Each new row is followed by its nearest point in the smallest flat space through zero that holds the last named rows.

K_937 (6 x 14):
[[0.31, 1.26, 7.48, 3.40, 0.89, 5.06, 1.11, -1.47, -0.20, -4.18, -1.37, -1.78, 1.49, 5.87],
[-0.06, 1.91, 3.73, -0.56, -0.45, -0.04, -0.62, -6.46, -5.96, -1.35, 0.32, 1.00, -0.44, 7.33],
[-2.44, 5.48, 7.94, 3.74, 0.20, 4.60, 4.20, -6.68, 1.35, -3.12, 0.80, 4.62, 6.75, 4.70],
[4.15, 0.61, -0.08, 3.35, -0.81, 1.36, 1.14, -0.94, -1.22, -5.29, 0.20, 2.79, 2.44, 8.02],
[-0.26, 3.76, 1.35, 4.67, -2.05, 0.58, 0.06, -1.33, 0.04, -3.67, -0.18, -0.47, -0.37, 2.67],
[0.83, 3.86, 2.24, 1.81, -1.22, 0.97, -3.87, -1.20, 0.40, -3.20, 0.21, 2.25, 4.37, 8.79]]
New rows:
[4.92, 2.35, 2.44, -1.44, 4.84, -0.45, -0.36, 1.30, 0.55, 1.55, 0.91, -0.92, -1.80, 0.34] -> [0.56, -1.60, 1.03, -1.17, 1.01, 0.86, -0.59, 0.93, -0.28, 0.34, -0.51, -1.03, -0.11, 0.78]
[2.22, 2.98, 1.97, -3.73, 0.83, -1.59, 0.81, 1.31, 1.25, -0.27, -0.92, -3.42, 6.15, -3.54] -> [-1.26, -0.01, 1.19, -1.14, 0.98, 1.05, -0.58, 1.26, 2.68, 1.52, -0.04, 0.36, 2.33, -1.62]
[1.33, -5.16, 0.74, -1.43, 1.83, -0.04, -1.11, -2.32, -3.06, -1.27, -0.13, 4.17, 2.56, 0.18] -> [1.85, -2.72, -0.07, -2.85, 1.62, 0.36, 1.54, -1.46, -1.93, 0.79, 0.52, 2.57, 1.74, 2.27]
[-0.89, 0.31, -3.92, -2.23, -2.19, 0.23, -0.74, 0.64, 1.32, -0.25, 1.68, -3.20, 1.90, 0.39] -> [0.09, 0.30, -1.88, -0.42, -0.53, -1.15, -1.96, 1.55, 0.99, 0.53, 0.14, 0.10, 0.25, -0.31]

K_762 (6 x 14):
[[1.74, -2.85, -2.47, -3.29, -2.89, 5.43, 0.86, 5.45, -2.59, 2.77, -0.09, 1.67, -3.25, 5.01],
[1.44, 2.58, -3.39, -3.82, -2.30, 1.48, -1.58, 0.68, -3.96, 1.74, -4.06, -2.31, -2.21, 0.90],
[6.15, 0.00, 1.04, -1.35, -4.21, 2.25, -1.73, 0.05, -5.34, 2.29, -2.77, -1.06, -0.46, 0.88],
[2.83, -0.04, 0.29, -5.60, 1.81, 0.19, 1.36, 1.15, -3.69, 4.11, -2.20, -1.07, -5.69, 1.82],
[1.37, 1.83, -2.40, -2.45, -3.15, 3.95, -0.91, 4.03, -8.79, 0.90, -2.66, -1.13, -2.37, 3.12],
[-0.68, 0.13, -3.18, -7.31, -5.14, 4.36, -1.52, 2.80, 1.84, -2.21, 3.14, 1.35, -0.56, 4.30]]
New rows:
[0.72, -1.19, 2.26, -1.90, 0.70, 2.67, 3.27, 2.30, -0.47, -1.71, -2.68, 1.75, -1.41, -0.38] -> [0.59, -1.13, 0.74, -0.84, 0.59, 0.82, 1.02, 1.48, -1.25, 0.92, 0.63, 0.70, -1.53, 1.34]
[0.02, -2.28, -0.68, -2.04, 5.46, 0.15, 1.05, 1.73, 0.33, 0.72, 6.91, 1.61, -4.24, -2.23] -> [-1.66, -1.78, 2.10, -2.31, 4.13, -0.87, 2.89, 1.47, 1.27, 0.34, 3.27, 1.64, -3.01, 1.55]
[-0.86, -2.02, -1.20, 0.72, 0.88, -1.45, 1.43, -2.07, -3.97, 1.62, 5.90, -2.56, -0.11, -0.89] -> [-0.45, 0.16, 1.93, 0.52, 1.64, -0.75, 0.85, 0.28, -1.83, -0.68, 1.14, 0.24, -0.41, 0.01]
[1.93, 1.76, 2.77, -0.67, 0.01, -2.05, -1.00, 1.15, -1.06, -3.17, -0.54, 2.29, 0.07, 2.87] -> [0.74, 0.62, 2.26, -1.10, -0.42, -0.06, -0.22, -0.13, -2.03, -1.55, 1.78, 0.20, 0.25, 0.42]
[0.34, 1.31, 3.10, 0.34, 2.32, -3.29, -2.11, 2.19, -0.36, 1.54, 3.11, 2.64, 0.31, -2.95] -> [0.05, -0.19, 3.11, 0.63, 2.14, -1.70, 0.92, -0.90, -0.41, -0.78, 1.76, 0.38, 0.01, -0.70]
[-0.96, 2.39, 0.84, 0.69, 0.78, 3.35, -0.46, 3.81, 0.98, 1.16, -3.37, 1.33, 2.96, 3.42] -> [-0.89, -0.60, -2.02, 1.31, -1.11, 1.92, 0.03, 2.08, -0.73, 0.27, -0.60, 0.47, 0.19, 1.09]

K_169 (6 x 14):
[[-0.12, 2.40, 2.49, 6.90, -4.46, -0.24, -2.13, -2.08, 0.55, 2.65, 1.03, 2.19, -3.25, 3.43],
[-1.11, -3.09, -1.75, -1.85, -1.10, 0.79, -0.20, 0.86, -0.32, -0.92, -3.39, -0.19, -1.18, -0.66],
[1.75, -3.16, -0.52, 3.57, -2.45, 5.02, 3.13, 4.76, -2.15, -1.42, -1.15, 0.00, 0.73, 0.35],
[0.28, 0.15, -4.78, 1.97, -1.04, -0.94, -0.54, -0.98, -0.44, 2.95, 2.54, 0.17, 2.27, 3.55],
[1.47, 1.75, 5.03, -6.01, 2.59, 2.21, 1.51, 2.26, -1.78, 0.97, 3.85, -0.62, -1.58, 0.32],
[3.58, -4.64, 2.55, 2.08, -1.72, 1.68, -0.11, 0.01, 3.54, -1.23, -2.79, -0.26, -0.16, -1.82]]
New rows:
[0.83, 2.01, -4.19, 0.59, 0.58, 2.04, 4.27, -1.66, -3.75, -2.50, 2.05, -0.52, -1.06, 1.97] -> [-1.16, 1.53, -2.56, 0.77, 0.37, 0.99, 1.74, 2.09, -3.05, 0.03, 1.60, -0.01, 1.49, 1.20]
[2.85, 2.97, -1.77, 1.66, 2.04, -0.43, 0.13, -3.19, 2.08, 1.25, -3.16, -1.32, -0.04, -2.75] -> [0.33, 0.36, -0.10, 1.48, 0.95, -2.15, -0.79, -2.10, 2.27, -0.94, -0.67, -0.18, 1.49, -1.68]
[0.70, 1.09, 3.11, 3.69, 3.27, -2.87, 2.45, 0.58, -0.05, 1.67, -1.66, -0.03, -0.06, 3.40] -> [0.52, 1.98, 1.68, 2.60, -0.01, -0.24, 0.12, -0.44, 0.26, 0.08, 1.38, 0.42, 0.24, 0.13]
[3.83, 1.78, -3.59, 1.45, -3.61, -2.18, 3.33, 0.03, -1.62, 1.75, 1.89, 1.17, -2.50, 4.19] -> [0.30, 0.43, -2.08, 2.20, -2.18, 0.77, -0.21, 0.23, -1.37, 2.97, 2.43, 0.68, -0.01, 3.93]
[4.08, -0.23, 3.87, 3.23, -1.89, -3.26, -1.73, -1.10, -4.13, -3.13, 0.12, 2.95, 1.26, 0.24] -> [0.92, 1.23, 2.56, 3.84, -0.72, 0.16, 0.08, -0.41, 0.93, -0.59, 0.26, 0.57, -0.17, -0.52]
[1.42, -0.11, -3.57, 1.75, 2.93, 0.13, 2.91, -2.00, 3.41, 3.93, -0.23, 0.21, 0.01, 1.35] -> [1.49, -0.84, -2.35, 0.96, 0.04, -1.04, -0.53, -1.34, 1.41, 1.47, 1.38, -0.30, 2.27, 1.19]

K_356 (6 x 14):
[[4.10, 4.14, 0.40, 4.06, 1.87, -2.08, 2.92, -0.43, 6.55, 2.15, 0.41, -0.92, -0.54, 0.46],
[-0.11, 4.72, 2.57, -2.84, -0.80, 1.26, 2.63, 1.18, 3.64, -1.90, 2.02, -1.04, -0.15, 1.50],
[5.56, -1.09, -3.03, 2.73, 0.85, -2.08, -0.45, -1.46, 5.04, -0.44, 2.11, -0.46, -2.32, -3.35],
[0.63, 6.21, -2.23, -0.57, 5.64, 1.19, 6.62, 1.91, 3.73, -0.24, -0.92, 0.97, -1.72, 0.48],
[-0.41, 2.65, -3.40, 4.52, -1.19, -5.59, 5.46, -1.31, 3.46, -2.23, 2.91, -2.82, -2.48, -3.31],
[0.89, 1.17, -2.32, -1.40, -0.71, 1.15, 4.19, 7.81, 3.85, 2.32, -2.16, 2.00, 1.35, 1.14]]
New rows:
[0.11, -1.21, -2.03, -3.47, 1.52, -0.97, 1.79, 1.52, -0.02, -0.10, -0.46, -4.20, -1.76, 1.38] -> [-0.56, 0.36, -1.42, -1.27, 0.31, 0.45, 1.42, 1.18, 0.11, -1.11, 0.22, 0.33, -0.62, -0.65]
[0.92, 7.47, 0.26, 0.41, -0.72, 4.26, 0.37, 5.71, -2.90, 2.05, 0.32, 1.09, -0.45, -2.14] -> [-0.81, 2.37, 0.26, -1.98, 0.98, 1.80, 2.50, 3.03, 0.89, 0.57, -1.24, 0.99, 0.67, 1.68]
[-0.95, -3.31, -0.47, -0.34, -4.38, 2.21, -7.54, -0.22, -0.83, 2.96, 0.77, 0.83, 1.41, 3.59] -> [0.80, -4.47, 2.62, -0.85, -3.52, 1.09, -5.58, 0.50, -1.83, 1.80, -0.63, 0.52, 2.32, 1.19]
[3.25, 1.36, -1.15, 4.79, -0.95, -1.12, 2.62, -1.59, -4.02, 0.08, -3.58, -1.63, -3.81, 0.45] -> [-0.55, 0.28, -1.42, 3.89, 1.79, -2.40, 1.30, -1.92, -1.02, 1.23, -1.01, -0.41, -0.48, -0.67]

K_477 (6 x 14):
[[0.48, 0.38, 5.58, -3.60, -2.19, 1.19, 0.55, -4.60, -4.23, -1.67, 1.72, -0.96, -4.59, -0.67],
[1.36, -2.72, 4.66, -2.93, 0.84, 0.33, 4.53, 1.23, -3.38, 2.21, 1.19, 1.55, 0.74, -3.35],
[5.22, -1.24, -2.15, -0.37, 3.84, 0.45, 1.27, -1.48, 2.83, -3.24, -0.69, 2.33, -2.90, 2.10],
[0.41, -1.91, 2.72, -0.21, 3.71, 3.42, 1.46, -1.16, -4.77, 1.98, 1.69, -0.81, 0.14, -1.64],
[0.17, -2.96, 1.91, -0.36, -1.00, 1.05, 2.30, 1.67, -6.01, -0.54, -0.46, -1.30, 1.70, 3.45],
[2.03, -1.31, 2.83, 2.51, -2.34, 4.19, 4.24, -5.52, -1.14, 1.47, 1.04, -1.58, 1.86, -2.33]]
New rows:
[4.22, -0.54, -0.82, -3.26, 3.94, -4.21, -0.90, -0.11, -6.35, -0.55, -4.91, -1.81, 2.03, 1.04] -> [0.89, -2.13, 0.27, -1.69, 2.64, -0.17, 0.45, 2.70, -3.64, -1.23, -0.37, 0.50, -0.66, 2.95]
[-4.09, -1.31, 1.48, 3.52, 4.80, -1.57, 1.05, 1.71, 0.79, -0.70, 1.02, 4.01, -4.25, 2.60] -> [0.32, -0.25, -1.10, -1.09, 3.79, -0.46, -1.37, 1.80, -0.27, -0.46, 0.05, 0.99, -1.40, 0.70]
[2.22, 2.03, -0.89, 0.31, -5.94, -0.72, 2.22, -1.24, 1.22, -0.06, 0.94, -5.94, -3.95, -1.79] -> [0.05, 1.51, 1.37, 0.19, -5.17, -0.18, 0.45, -3.64, 1.52, -1.17, -0.02, -0.89, -0.90, -0.38]

K_949 (6 x 14):
[[-5.96, 2.95, 2.16, -1.78, -3.17, 3.55, -1.39, -2.61, -2.11, 1.38, -4.20, -0.67, 1.65, 1.36],
[-1.77, 2.25, 2.75, -0.90, -3.78, 3.74, -3.24, -1.52, 0.28, -1.18, -3.42, 3.68, 3.02, 4.08],
[0.47, 4.88, 4.33, -2.86, -1.18, -0.66, 0.22, 0.62, -2.59, -0.82, 1.72, -0.87, 4.64, 5.84],
[-6.56, -1.33, 0.54, -1.98, -3.52, 4.12, -2.85, 4.57, 2.54, -6.06, -1.49, -3.13, 6.21, -2.75],
[-3.15, 1.99, 0.87, -4.74, -1.28, 3.90, -2.88, -3.94, -2.05, -1.44, -0.94, -2.98, 3.32, -0.87],
[-6.78, -1.87, 2.95, -2.78, -5.30, 1.35, -0.69, -1.80, 1.28, -3.52, -4.20, -2.72, 2.23, 0.13]]
New rows:
[0.19, -0.60, -1.55, 2.33, -1.47, 1.37, -1.93, 5.52, -1.11, 3.62, 0.64, 1.04, -3.35, 5.52] -> [0.14, 1.78, 0.09, 3.49, 0.15, -0.06, 0.75, 3.52, 0.03, 2.41, -0.70, 3.18, -0.55, 1.99]
[1.37, -1.57, 2.66, -0.09, 0.65, 6.02, 2.42, 2.88, 0.52, 0.35, -1.14, 0.61, 0.14, 0.64] -> [-0.47, 0.53, -0.12, 0.96, -0.41, 1.23, -0.83, 1.75, 0.55, -0.21, -0.50, 1.34, 0.95, 0.31]
[-0.18, 5.81, -2.14, 0.10, -3.77, -1.81, -3.06, -5.10, -0.37, 2.14, -2.63, -2.47, -1.04, -4.64] -> [-1.94, 0.94, -0.79, -1.51, 0.26, 2.03, -0.84, -4.36, -2.05, 2.25, -1.67, -1.18, -1.38, -1.69]
[0.36, -4.53, 0.55, 0.46, -0.82, -4.82, -5.42, -3.03, 0.16, 0.59, 4.09, -0.20, -0.91, 4.54] -> [3.12, -1.78, 1.29, -1.13, -0.55, -2.44, 0.49, -2.71, 0.94, -1.60, 0.71, 0.69, -0.90, 1.92]

K_598 (6 x 14):
[[3.52, -2.03, 4.87, 3.89, 3.37, 2.02, 3.14, 1.34, 1.01, -1.81, -0.45, 0.03, -0.85, -0.17],
[1.03, -2.35, 1.82, 4.47, -1.33, 1.17, -2.11, -0.40, 2.35, 2.89, -3.39, 0.51, 2.77, 0.56],
[1.08, -7.82, 5.83, 1.02, 3.30, -2.90, 0.60, 2.02, 4.21, -1.70, -0.19, 3.43, 2.54, -3.40],
[-2.50, -3.26, 5.72, 2.28, 1.34, 2.90, 1.66, 0.98, 4.87, -0.55, -0.84, 1.63, -2.77, 0.36],
[1.32, -2.02, 3.91, 4.02, -0.98, -0.95, 1.22, 3.31, -3.61, 0.03, -3.83, 1.69, -3.07, 1.43],
[2.62, 0.73, 5.07, 1.11, -4.67, 7.66, -4.53, 3.35, 6.60, -0.15, 0.90, -0.17, -1.79, 0.86]]
New rows:
[-0.58, -1.29, 1.58, 0.48, -0.35, 1.69, -2.16, 0.73, -3.33, -2.07, 3.70, 1.58, 6.15, -1.26] -> [2.47, -0.98, -0.11, -0.81, 0.02, -1.14, -1.41, 0.61, 0.47, -0.52, 0.92, 0.20, 2.47, -1.52]
[-1.52, -0.54, -4.26, 1.30, -0.37, 0.00, -1.62, 0.06, 0.75, 0.07, 0.54, -4.77, -1.70, 6.15] -> [-1.59, 2.56, -2.08, 0.40, -1.18, 1.58, -0.20, -1.57, -0.56, 1.48, -0.62, -1.23, -0.75, 1.63]
[0.51, -0.95, 1.60, -2.90, 0.29, -6.15, 1.64, -1.63, -0.18, -2.56, -5.22, 5.63, 1.40, 0.10] -> [-1.33, -3.76, 0.52, -0.57, 0.91, -5.17, 0.56, 0.91, -1.97, -0.20, -1.34, 2.43, 0.77, -1.40]
[0.04, 1.42, -3.13, 0.09, 0.93, -5.99, -2.62, 0.22, 3.88, 0.15, 0.08, -0.51, -0.97, -2.97] -> [-0.79, -0.91, -1.68, -2.22, -0.14, -2.27, -1.34, -0.61, 0.52, 0.19, 0.86, 0.56, 2.15, -1.37]

K_863 (6 x 14):
[[2.29, -0.20, 4.60, 3.41, 0.62, -0.62, -0.75, 2.07, 3.84, -1.41, 2.33, 0.82, -1.20, -1.20],
[-2.51, 0.04, -1.22, -0.54, -4.06, 2.65, 0.52, -1.69, -4.23, 2.70, 1.27, 1.53, -0.90, 3.67],
[-0.02, 1.44, -1.63, 2.06, 5.09, 0.23, -0.96, -1.76, -1.61, -0.55, 1.43, 1.78, 0.67, -5.07],
[1.02, -0.56, -3.33, -0.11, -3.07, 0.57, -0.62, -0.30, 1.45, -2.79, -0.77, 0.31, 0.36, 2.82],
[0.85, -3.35, -1.29, -3.64, 1.01, 0.67, 0.17, -1.20, -1.03, -1.20, -2.14, -2.13, 1.68, 1.32],
[-1.93, -3.18, 1.67, -1.40, 3.82, -2.88, -3.82, -0.08, -2.07, -2.06, 1.78, -1.45, 1.25, -0.21]]
New rows:
[-3.59, -3.41, -1.90, -2.10, 0.65, -3.37, 0.47, 1.59, 3.98, -3.66, 3.16, 0.01, -2.36, 0.48] -> [-0.72, -1.01, -0.15, -0.17, -0.10, -3.10, -2.84, 1.31, 1.50, -3.03, 0.45, -1.00, 0.51, 1.34]
[2.23, -1.14, 0.49, 2.88, -0.90, 0.04, 2.37, 3.89, 0.24, -2.20, -2.40, 4.10, -2.24, 2.47] -> [2.02, 0.19, 0.59, 1.68, -2.42, 1.12, 0.63, 0.76, 2.68, -0.97, 0.31, 0.86, -0.83, 1.17]
[-0.91, -1.78, -1.60, 2.66, -3.70, -2.31, 0.72, -0.88, -3.35, -3.25, 1.94, -2.37, 3.47, -3.38] -> [-0.93, -0.18, -1.94, 0.26, 0.46, -0.75, -1.86, -0.64, -0.90, -1.65, 0.80, 0.49, 0.52, 0.20]

K_319 (6 x 14):
[[-4.06, 3.92, -1.57, -1.35, -2.25, 3.94, 1.51, 0.32, -2.23, 3.75, 5.34, 0.96, -1.77, -1.03],
[-5.95, 2.90, -1.68, 4.50, -0.98, -0.40, -1.52, 2.83, 0.03, -1.18, 0.83, 0.43, 0.22, -2.06],
[-1.47, 0.43, 0.62, 1.84, 0.30, -4.05, 0.02, -1.00, 0.89, -0.47, -0.96, -1.81, -6.72, 3.36],
[-1.49, -5.13, -1.97, 4.02, 2.18, 1.27, -1.11, -4.53, 0.20, 2.83, -2.35, -4.69, 0.48, 3.35],
[-1.88, 0.54, 2.00, -2.97, -0.81, 0.65, 3.87, 3.49, -2.62, -0.10, 1.39, -1.15, -0.36, 3.68],
[1.03, 3.16, -3.31, 0.63, -1.84, -0.06, 0.81, 0.13, -0.55, -1.45, 1.20, -2.46, -2.18, -2.57]]
New rows:
[1.39, -3.76, -1.63, 1.90, -2.96, 0.24, -4.03, 2.48, 0.20, -0.91, -1.07, 2.81, -0.46, -3.55] -> [0.66, 0.30, -0.61, 1.66, 0.26, -0.62, -2.32, -0.11, 1.49, -1.20, -0.93, 1.74, 1.77, -3.01]
[-1.54, 2.12, -1.79, 1.91, -3.45, 0.28, -0.54, -0.39, -2.17, 0.21, -1.80, -2.38, -1.11, 2.74] -> [-2.01, 0.66, -1.70, 1.76, -0.56, -0.04, 0.89, 0.25, -0.87, -0.14, 0.28, -2.99, -1.70, 1.01]
[-0.06, -3.94, 2.38, -2.47, -2.22, -1.12, -0.61, 4.22, -4.05, -2.38, -2.37, 1.28, -0.86, 3.86] -> [-0.27, -1.39, 3.47, -1.98, 0.61, -1.70, 2.08, 3.25, -0.81, -1.79, -1.38, 0.03, 0.72, 3.70]
[2.29, -0.78, 1.27, -4.22, -0.81, -1.66, 1.53, 3.28, -1.68, -0.15, 1.64, -2.87, 3.06, 3.81] -> [1.77, -1.07, 1.77, -3.60, -0.19, 0.48, 3.56, 2.64, -2.02, -1.30, -0.31, -1.70, 1.67, 2.74]
[3.94, -3.61, -2.65, -2.13, 3.01, -1.62, -0.07, 2.49, 1.54, 4.14, 2.71, 2.33, -4.22, -1.02] -> [2.62, 0.03, 0.84, -2.17, 0.16, -0.31, -0.28, -2.52, 0.78, 1.55, 0.67, 1.55, -2.45, 0.04]
[1.96, -3.90, 2.62, -4.14, 2.46, 0.29, 3.17, 1.09, -2.50, 0.81, 3.71, 2.91, -2.30, 3.27] -> [1.37, -1.22, 3.81, -5.13, 0.38, 0.51, 2.55, 0.15, -1.12, 1.97, 1.09, 1.59, -1.11, 3.88]
